There are 3 nested groupings, the coarsest first. Each group lies inside one group of the grouping before and may be the whole of it. The rows also spread widely along 10 directions, which tell nothing about the answers.
Some rows, each with its group in each grouping after it:
-139; 22; -106; -76; 134; -53; 170; 448; -122; -9; 21; 158; 7; -80; 110; 5; 69; 275; -39; 56; 423; -324; -162; 110; -322; 6; -173; -39; -61; 258; 56	Q_336 Lona tigo
-157; -230; -95; 86; 22; -157; -146; -158; -222; 39; 0; -111; 283; -160; -241; 315; 59; -53; 225; 37; 187; -69; -27; 71; -172; 66; 83; -84; 55; -194; -76	Q_275 taluf loru
76; -411; -81; -57; 74; 20; 144; 299; -52; 35; 40; -106; 125; 14; -18; 207; 90; 95; -117; -56; 378; -238; -124; 58; -92; -2; -145; -158; -337; 220; -178	Q_336 lakid fev
50; 131; -60; 106; -123; 46; -72; -116; -137; -123; 27; -11; 110; -86; -159; 79; 59; 278; 136; -53; 361; -218; -82; 158; -249; 110; 42; 49; -73; 24; 192	Q_534 mozim soki
191; 81; 148; -103; -7; -102; -50; 256; 66; 82; -37; 140; -89; 134; -96; 54; -59; 85; -27; 45; 513; -141; -34; 49; -55; 204; -5; -32; -216; 318; 12	Q_336 mur kezod
-141; 9; -107; -91; 146; -2; -30; 206; -30; 21; -50; 65; -13; 21; 59; 153; 5; 103; 99; 190; 332; -189; -58; 18; -128; 34; -14; 23; 53; 111; 15	Q_336 Lona tesu
17; 117; 85; -96; 106; 62; 23; 111; 15; 58; -8; 165; 57; 176; -115; -22; -86; 55; 138; -16; 293; -77; -114; 36; 103; 15; 205; -120; 68; 116; 10	Q_463 lop tov
-76; -49; 175; -67; 163; -72; 263; -306; 117; 44; -151; -11; 194; 124; -271; -87; -95; -45; 319; 91; 249; 22; -121; -30; 353; -70; 295; -167; 154; -111; -126	Q_463 latuz duz
281; 209; -72; 61; -196; 285; -52; 286; -250; -88; 198; 45; 256; 147; 105; 157; -50; 466; -48; -251; 431; -304; -131; 161; -307; 2; -169; -112; -276; 202; 139	Q_336 mur Kezik
-260; -302; 247; -191; 203; -398; 315; 41; 222; 166; -231; 242; 115; 143; -273; 25; -99; -234; 6; 404; 409; -21; -67; -170; 251; -102; 156; -299; 156; 2; -188	Q_463 dak Silif
-12; -242; -121; -56; -19; 21; -41; 337; -129; 117; 88; 64; 95; 91; -47; 246; 33; 134; -162; -75; 289; -179; -169; 117; -182; -1; -29; -207; -198; 190; -34	Q_463 dak Busin
-80; -242; -75; -10; 53; -63; 167; 255; -198; -60; 108; -72; -18; -206; -175; 99; 39; 92; -62; -157; 287; -194; -226; 216; -163; 169; 35; -133; -215; 185; -87	Q_463 dak pur
-178; -34; 154; -67; 46; 106; 72; 118; -192; 18; 111; 197; 293; 69; -248; 176; -347; -50; 19; 108; 193; -11; 44; 102; 96; 137; 221; -364; 18; -4; -260	Q_534 fupi Temaf
-200; -31; -10; -103; 130; -31; -225; 234; -40; 228; -20; 229; 181; 165; 47; 343; -32; 154; -12; 229; 335; -159; -31; -56; -222; -3; -58; -99; 17; 99; -103	Q_534 saf Movav
-111; -190; -128; -130; 96; -87; -125; 129; 166; 123; -176; 119; -149; 217; -182; 216; 66; -193; 44; 242; 255; -9; -29; -16; 56; 23; 225; -136; 85; 100; 8	Q_463 latuz Meku
-131; -330; 32; 21; 127; 135; 18; 34; -179; -47; 74; -255; 250; -97; -52; 356; -7; 58; 216; 111; 206; -121; -99; 0; 1; -17; -81; -26; -180; -86; -363	Q_275 Bunod ronev
-305; -181; -43; -39; 65; 78; 246; 243; 83; -208; -48; 28; -20; 36; 109; 235; 14; 99; 46; 457; 417; -224; -27; -49; -196; -54; -158; -67; -123; -33; -157	Q_534 saf mora
176; -461; -107; -63; 263; 115; 84; 33; 110; -148; -43; -360; -259; -172; -283; 61; 328; -256; 177; -168; 121; -109; -215; 160; 314; 232; 293; 38; -214; 150; -190	Q_275 pez Likev
-57; -64; -176; -11; 50; 105; 55; 308; -212; -96; 66; 103; 157; -82; -40; 101; 97; 126; 19; -61; 286; -215; -184; 141; -245; 22; 9; -158; 35; 72; 32	Q_275 pez lusab
110; 2; -330; 53; -42; 266; -178; -203; -16; -17; -156; 65; 300; 271; -154; 291; 187; 8; 184; 23; 160; -82; -75; -35; 98; -220; 224; -179; 221; -246; 201	Q_275 Bunod pefe
-19; -250; -198; -29; 157; 33; 52; -386; 66; 10; -190; -182; 195; 32; -294; 214; 268; -24; 234; 44; 69; -173; -59; 66; 238; -137; 278; -39; 59; -216; -32	Q_534 fupi Lobog
103; -146; 66; -28; -60; -173; -22; 27; 28; 76; -96; 133; 64; 170; -289; 189; -134; -213; -46; 108; 358; -3; 92; 32; 62; 96; 205; -245; -109; 120; -53	Q_336 Lona mege
-10; -384; -157; -20; 112; 117; 88; 135; -117; -43; 149; -210; 12; -166; -190; 230; 127; -26; 24; -122; 87; -194; -139; 221; 10; 201; 91; -131; -289; 141; -199	Q_534 fekib far
11; -30; 43; -136; 133; 33; -38; 442; 114; 44; -13; 28; -207; 126; 161; 195; 22; 191; 55; 257; 479; -250; -67; -58; -108; 117; -211; 143; -216; 315; -110	Q_336 mur vedor
-28; -100; -217; -49; 4; -52; -122; 296; -162; 55; 58; 107; 18; -90; -162; 230; 118; 108; -159; -96; 300; -264; -83; 261; -325; 122; 38; -180; -128; 193; 88	Q_534 fupi lum
-120; 95; -85; -6; 0; -101; -149; -44; -99; 110; -32; 73; 122; 78; -138; 112; 6; 175; 187; 45; 293; -96; -85; 67; -186; -17; 84; -52; 128; 13; 127	Q_463 latuz rar
-76; -112; -51; 119; -146; -190; -96; -99; -89; -6; -104; -13; 214; -66; -67; 309; 174; 306; 57; 126; 473; -305; -3; 21; -464; -105; -206; 16; -125; -113; 99	Q_534 saf Movav
3; -294; -69; -63; 86; -11; 148; 107; -29; 11; -5; -37; 41; 8; -252; 65; 49; -127; -39; -102; 194; -106; -203; 134; 160; 79; 239; -233; -98; 129; -73	Q_463 dak Silif
116; 69; -43; 89; -39; 279; 28; 109; -56; -224; 26; -68; 123; 63; 116; 79; 64; 295; 221; -46; 402; -218; -144; 44; -122; -10; -118; 72; -225; 3; 37	Q_275 taluf loru
44; 92; -92; 38; -115; -191; -121; 48; -92; 116; -42; 29; 62; 12; -39; 59; 215; 440; 49; -107; 517; -340; -198; 101; -459; -66; -167; 70; -95; 132; 264	Q_463 latuz duz
-27; -60; 22; 14; 46; 50; 92; -36; -27; -9; -74; 59; 373; 124; 6; 142; 24; 163; 161; 89; 373; -149; -127; -85; -37; -182; -70; -123; -8; -144; -46	Q_275 taluf loru
10; 4; 221; 28; -142; -137; 32; -80; -116; 62; -12; 192; 283; 120; -227; 118; -234; 149; 7; 51; 427; -70; -33; 2; -70; -16; 51; -220; -60; 2; -37	Q_463 dak pur
86; 73; 32; 8; -43; 95; 176; 249; 59; -330; -13; 89; -141; -29; -33; -51; 49; 113; 103; 89; 506; -192; -90; 78; -139; 123; 1; -26; -89; 112; 56	Q_275 pez Likev
188; -159; 48; 81; -181; 32; -329; -108; -263; 73; 181; -135; 195; 94; -346; 482; -252; -129; 91; -46; 155; 40; 166; 123; -22; 257; 234; -226; -200; 39; -127	Q_336 mur Kezik
51; 116; 108; 56; -98; 140; -338; -52; -132; -33; 52; 82; 62; 147; -194; 289; -251; -66; 282; 134; 255; 91; 118; 18; 34; 270; 215; -62; 8; -20; -71	Q_275 Bunod pefe
61; 251; -74; 99; 59; 78; -387; -185; -284; 61; 48; -88; 145; -210; -197; 139; 81; 203; 390; -216; 175; -106; -91; 205; -188; 229; 174; 155; 85; 33; 131	Q_275 Bunod ronev
-148; -78; -124; 6; 130; 72; 29; 184; -110; -173; 56; -88; -56; -196; -40; 145; 97; 71; 230; 120; 213; -164; -105; 100; -174; 111; 38; 51; 67; 2; -83	Q_275 pez Likev
-86; 71; 261; -102; 125; 36; 194; 328; -184; 115; 166; 245; 216; 35; -95; -104; -296; 173; 10; -114; 323; -41; -214; 131; 59; 156; 111; -250; -55; 260; -155	Q_463 dak Busin
-132; -32; -231; 35; 62; 165; 169; -28; -161; -138; -36; 98; 408; 17; -118; 96; 55; -9; 152; -33; 126; -88; -140; 100; 15; -118; 187; -299; 206; -233; 53	Q_275 taluf loru
-202; -110; -88; 4; 61; -314; -57; -102; -119; 118; -90; -50; 121; -186; -215; 134; 163; 155; 168; 49; 294; -216; -143; 72; -255; -3; 29; 42; 132; -28; 100	Q_463 dak Silif
117; 80; -53; 31; -47; 132; 54; -169; 100; -179; -104; -86; -2; 6; -67; 32; 157; 276; 203; 22; 399; -235; -111; 50; -23; 8; 23; 151; -122; 15; 141	Q_534 mozim soki

New rows, each followed by its group in each grouping:
37; 174; 195; 71; -61; 110; -47; -151; -4; -136; -15; -90; 44; -19; 13; 113; -37; 352; 283; 116; 473; -201; -7; 30; -183; 125; -72; 199; -217; 28; -10	Q_534 saf mora
-92; 285; -186; 58; -3; 170; -178; -278; -234; 29; -14; 13; 327; 16; -174; 100; -12; 236; 350; -83; 57; -91; -121; 117; -60; -20; 268; -21; 342; -151; 241	Q_463 dak Silif
-99; -341; -25; 81; -67; -50; -6; -36; -233; -39; 104; -180; 207; -60; -251; 430; -224; -141; 104; 110; 126; -15; 103; 75; -51; 120; 121; -200; -152; -75; -273	Q_336 Lona mege
-106; -9; -24; 38; -61; 87; 136; -47; -98; -106; 51; 70; 153; 143; -260; 97; -236; -125; 116; 109; 176; 45; -1; 110; 83; 52; 325; -353; 110; -83; -39	Q_463 latuz duz
-141; 83; -145; 130; -161; 105; -155; -69; -308; -113; 150; -22; 143; 0; -222; 260; -181; 87; 197; 12; 137; -42; 27; 198; -267; 132; 189; -189; 109; -82; 75	Q_463 latuz duz
-35; 141; -85; -9; 63; -90; -286; -115; -2; 135; -189; 109; 175; 65; -57; 199; 212; 194; 236; 141; 415; -195; -69; -55; -221; -135; -34; 111; 183; -71; 190	Q_275 Bunod ronev
77; -126; 67; 41; -134; -23; -303; 240; -59; -32; 28; -11; -117; 32; -48; 398; -16; 56; 37; 207; 540; -137; 77; 13; -306; 186; -161; 54; -329; 157; -87	Q_275 Bunod ronev
52; -220; -95; 45; -158; -122; -170; -95; 61; -86; -52; -53; -117; 34; -209; 374; 109; -20; 96; 261; 397; -190; 112; 24; -219; 110; -9; 32; -205; 0; 58	Q_534 fekib far
-113; -162; 133; -128; 86; -232; -168; 137; 203; 131; -114; 177; -193; 124; -157; 258; -44; -99; 9; 418; 470; -73; 60; -93; -28; 143; 30; 5; -81; 179; -98	Q_534 mozim soki
70; 185; 41; -60; 60; 155; -240; 38; -127; 131; 80; 43; 193; 181; -111; 257; -230; 92; 202; 28; 170; -2; 28; 19; 92; 164; 175; -66; 30; 93; -65	Q_336 mur kezod
-46; -251; 177; -128; 115; -122; 163; 221; 37; 87; -60; 275; 180; 151; -193; 112; -101; -209; -76; 182; 386; -23; -55; -52; 124; -6; 143; -380; 7; 86; -193	Q_275 pez lusab
-101; -38; 333; 79; -4; -284; -21; -243; -208; 178; 13; 160; 422; -84; -387; 152; -236; 15; 111; 12; 318; -7; 44; 85; -68; 160; 189; -283; 6; -55; -139	Q_534 saf Movav
132; 132; -61; 11; -176; 277; -287; 66; -260; 143; 167; 170; 355; 365; -128; 255; -232; 150; -11; -212; 166; 9; -36; 148; -55; 17; 195; -346; -48; 82; 75	Q_463 latuz rar
186; -95; 149; -20; -121; -327; -21; -22; 101; 85; -162; 143; -20; 133; -300; 159; -7; -101; -49; 154; 536; -136; 61; 2; -70; 90; 53; -177; -119; 114; 91	Q_336 mur vedor
-324; 95; 60; -107; 324; 106; 266; -2; -181; 95; 92; 132; 466; -71; -50; -27; -142; 224; 267; 55; 84; -118; -204; 55; 105; -37; 106; -162; 276; -71; -214	Q_534 fekib far
-35; -35; 114; -73; 148; 146; 224; 206; -37; -124; 42; 16; 40; -8; -9; -12; -173; 78; 174; 78; 340; -67; -28; 70; 81; 153; 70; -103; -66; 176; -179	Q_336 lakid fev
-4; 34; 28; -62; -80; -6; 123; 251; -122; 87; 44; 362; 403; 275; -145; 194; -281; -1; -187; 109; 333; -67; 9; 13; -34; -57; 79; -516; 58; 32; -17	Q_336 mur kezod
-181; 1; -22; 30; 219; 206; -126; 78; -516; 34; 295; -124; 347; -294; -176; 165; -160; 70; 309; -234; -93; -18; -173; 252; -64; 296; 256; -98; 149; 30; -233	Q_275 pez lusab
108; -221; 100; -141; 96; -310; 25; 196; 291; 91; -199; 68; -254; 145; -114; 140; 157; -71; -20; 278; 605; -192; -23; -73; -12; 72; -53; 11; -227; 268; -25	Q_336 mur Kezik
30; -224; -163; 30; 17; -182; 20; 166; -304; 122; 60; 162; 244; -150; -371; 65; 142; -131; -149; -310; 213; -147; -202; 273; -91; 155; 204; -409; 8; 97; 70	Q_275 Bunod pefe
33; -202; -305; -106; 219; 124; -18; 266; -84; 98; 17; -38; 86; 24; -7; 151; 240; 116; -8; -158; 215; -233; -211; 122; -66; -4; 16; -92; -52; 229; 28	Q_336 lakid fev
-151; -75; -41; 70; -161; 71; -59; 196; -277; -84; 166; 104; 187; -9; -40; 370; -149; 168; -94; 91; 328; -199; 21; 159; -400; 119; -79; -228; -186; 14; -55	Q_534 saf mora
143; -38; 170; 10; -12; -33; -62; 60; -88; 85; 18; 128; 141; 68; -188; 84; -60; 25; 83; -88; 437; -77; -88; 58; 53; 153; 72; -139; -133; 116; -60	Q_275 Bunod pefe
-50; -76; 279; -8; 89; -271; 139; -162; -135; 166; -27; -32; 350; -110; -190; 76; -137; 196; 206; 33; 379; -130; -50; 13; -57; -22; -36; -48; -65; 8; -156	Q_336 Lona tigo
-66; 68; -17; 4; 59; 69; 25; -71; 61; -195; -54; -7; -168; -88; -187; 31; 5; -2; 234; 177; 303; -89; -25; 90; 26; 232; 220; 97; 5; 57; 58	Q_534 mozim soki
100; 9; -214; 3; 85; 71; -317; 29; -137; 49; -5; -58; 13; -74; -103; 190; 275; 132; 175; -144; 207; -189; -164; 140; -213; 91; 91; 100; 40; 108; 148	Q_275 pez lusab
35; 10; 61; 24; -18; -6; -117; -169; -20; -75; -26; -138; -24; -128; -214; 197; 6; 123; 263; 63; 328; -149; 58; 128; -98; 179; 103; 111; -142; 11; -25	Q_534 fupi lum
-35; 251; -19; 32; -157; 35; -182; 32; -141; 119; -2; 422; 389; 256; -51; 220; -121; 253; -74; 82; 402; -165; 2; 40; -303; -98; 11; -281; 112; -16; 222	Q_534 saf mora
-114; 1; -53; -101; 110; -140; -26; -16; 162; 65; -215; 83; -39; 149; -76; 201; 73; 0; 187; 375; 369; -142; 24; -110; -25; -62; 39; 50; 176; -16; 66	Q_336 mur vedor
289; -263; -6; 9; -57; 25; 223; 80; 43; -128; -73; 35; 131; 71; -208; 24; 227; -24; -96; -191; 414; -212; -199; 86; 63; -75; 59; -264; -207; 63; 19	Q_275 pez Likev
24; -518; -193; 22; 50; -103; -75; 73; -169; 63; 14; -102; 43; -117; -438; 315; 140; -362; -43; -123; 119; -47; -94; 195; 85; 205; 259; -325; -124; 48; -150	Q_275 Bunod pefe
244; -86; -105; 37; -181; 111; -107; -111; -108; 12; 10; 10; 165; 160; -304; 159; 23; 3; -18; -247; 221; -91; -100; 162; 87; 56; 265; -237; -93; 70; 170	Q_463 dak Silif
31; -251; -184; 96; -103; -134; -73; -295; -247; 123; -24; -33; 427; 25; -392; 377; 28; -88; 7; -60; 124; -102; 24; 118; -99; -111; 202; -338; 48; -181; 73	Q_336 Lona tigo
-78; 54; 41; 42; 19; 131; 119; 116; -136; -164; 44; 28; 200; -53; 25; 52; -70; 166; 229; 50; 382; -148; -101; 58; -144; 52; -62; -42; -68; -71; -70	Q_275 taluf loru
107; 336; 159; -57; -101; -152; -338; 36; 46; 226; -110; 335; 98; 340; -28; 244; -141; 232; 84; 288; 571; -136; 110; -136; -216; -6; -75; 17; 95; 119; 192	Q_336 mur vedor
81; 72; -37; 77; 121; -80; -168; -577; -85; 282; -200; -135; 549; -31; -168; 89; 376; 443; 313; -261; 246; -293; -215; 16; -89; -250; 42; 129; 114; -193; 202	Q_534 saf Movav
-156; -302; -72; -34; 12; -165; 252; 131; -35; -53; -53; 57; 49; -44; -257; 141; -6; -103; -83; 111; 314; -130; -119; 75; -48; 4; 114; -277; -74; 20; -72	Q_463 dak pur
-105; -280; 116; -200; 134; -64; 154; 430; 211; 75; -94; 198; -120; 253; 15; 195; -84; -22; -142; 322; 500; -123; -117; -145; 84; -39; -60; -157; -202; 227; -242	Q_463 dak pur
-62; 121; -6; 59; 89; 277; 37; -196; -165; -213; 77; -314; 120; -232; 1; 70; 42; 409; 457; -54; 196; -242; -110; 145; -66; 109; 2; 277; -89; -99; -103	Q_534 fupi Temaf
14; 365; 252; -84; 208; -337; -122; -125; 61; 202; -148; 229; -82; -158; -316; -233; 14; 145; 267; -67; 471; -126; -51; 164; -10; 319; 277; 148; 148; 235; 160	Q_534 fupi lum
195; 96; -212; 111; -131; -29; -123; -134; -197; -2; -71; 111; 323; -36; -237; 86; 265; 168; 14; -277; 370; -254; -162; 201; -257; -96; 73; -155; 39; -44; 328	Q_275 Bunod ronev
-68; 114; 75; -84; 47; -98; 50; 164; 54; -60; -86; 173; -129; -82; -132; -33; 48; 141; 92; 119; 476; -218; -48; 108; -147; 174; 34; 25; -64; 158; 46	Q_534 fupi Temaf
-82; -29; -124; 85; -152; 145; 116; 259; -365; -180; 187; 73; 292; -55; -31; 219; -199; 183; -34; 0; 314; -167; 13; 179; -361; 59; -67; -283; -59; 26; -4	Q_336 lakid fev
-203; -102; 26; -67; 29; -231; -213; 10; -141; 294; -3; 84; 243; 113; -161; 280; -98; 103; 78; 143; 288; -70; -25; -16; -213; -53; 1; -166; 81; -5; -57	Q_463 latuz rar
-201; 76; 65; 31; 40; -295; -358; 124; -289; 99; 123; -62; -115; -324; -133; 246; -123; 176; 280; 147; 396; -115; 123; 150; -506; 433; -44; 216; 2; 242; -44	Q_336 lakid fev
111; 51; -65; -55; -62; -131; -269; 87; -109; 298; -29; 202; 160; 189; -163; 115; 67; 224; -59; -200; 381; -152; -146; 104; -221; -14; 42; -140; -11; 204; 188	Q_463 latuz Meku
-43; -89; -152; 87; -39; -160; 43; -121; -212; -12; -31; -89; 160; -164; -298; 157; 83; 3; 100; -31; 207; -180; -54; 184; -176; 86; 127; -139; 68; -58; 101	Q_336 mur vedor
189; 261; 174; 51; -121; 271; 36; -216; -5; -211; -44; -1; 144; 160; -87; 44; -253; 184; 364; 83; 406; 13; 119; -14; 117; 93; 151; 5; -39; -12; 32	Q_336 lakid fev
-169; 30; -53; -11; 66; -57; 94; 133; -120; -7; 15; 167; 121; -89; -123; 34; 39; 103; -7; 14; 322; -203; -100; 176; -206; 113; 74; -178; 7; 95; 79	Q_534 saf mora
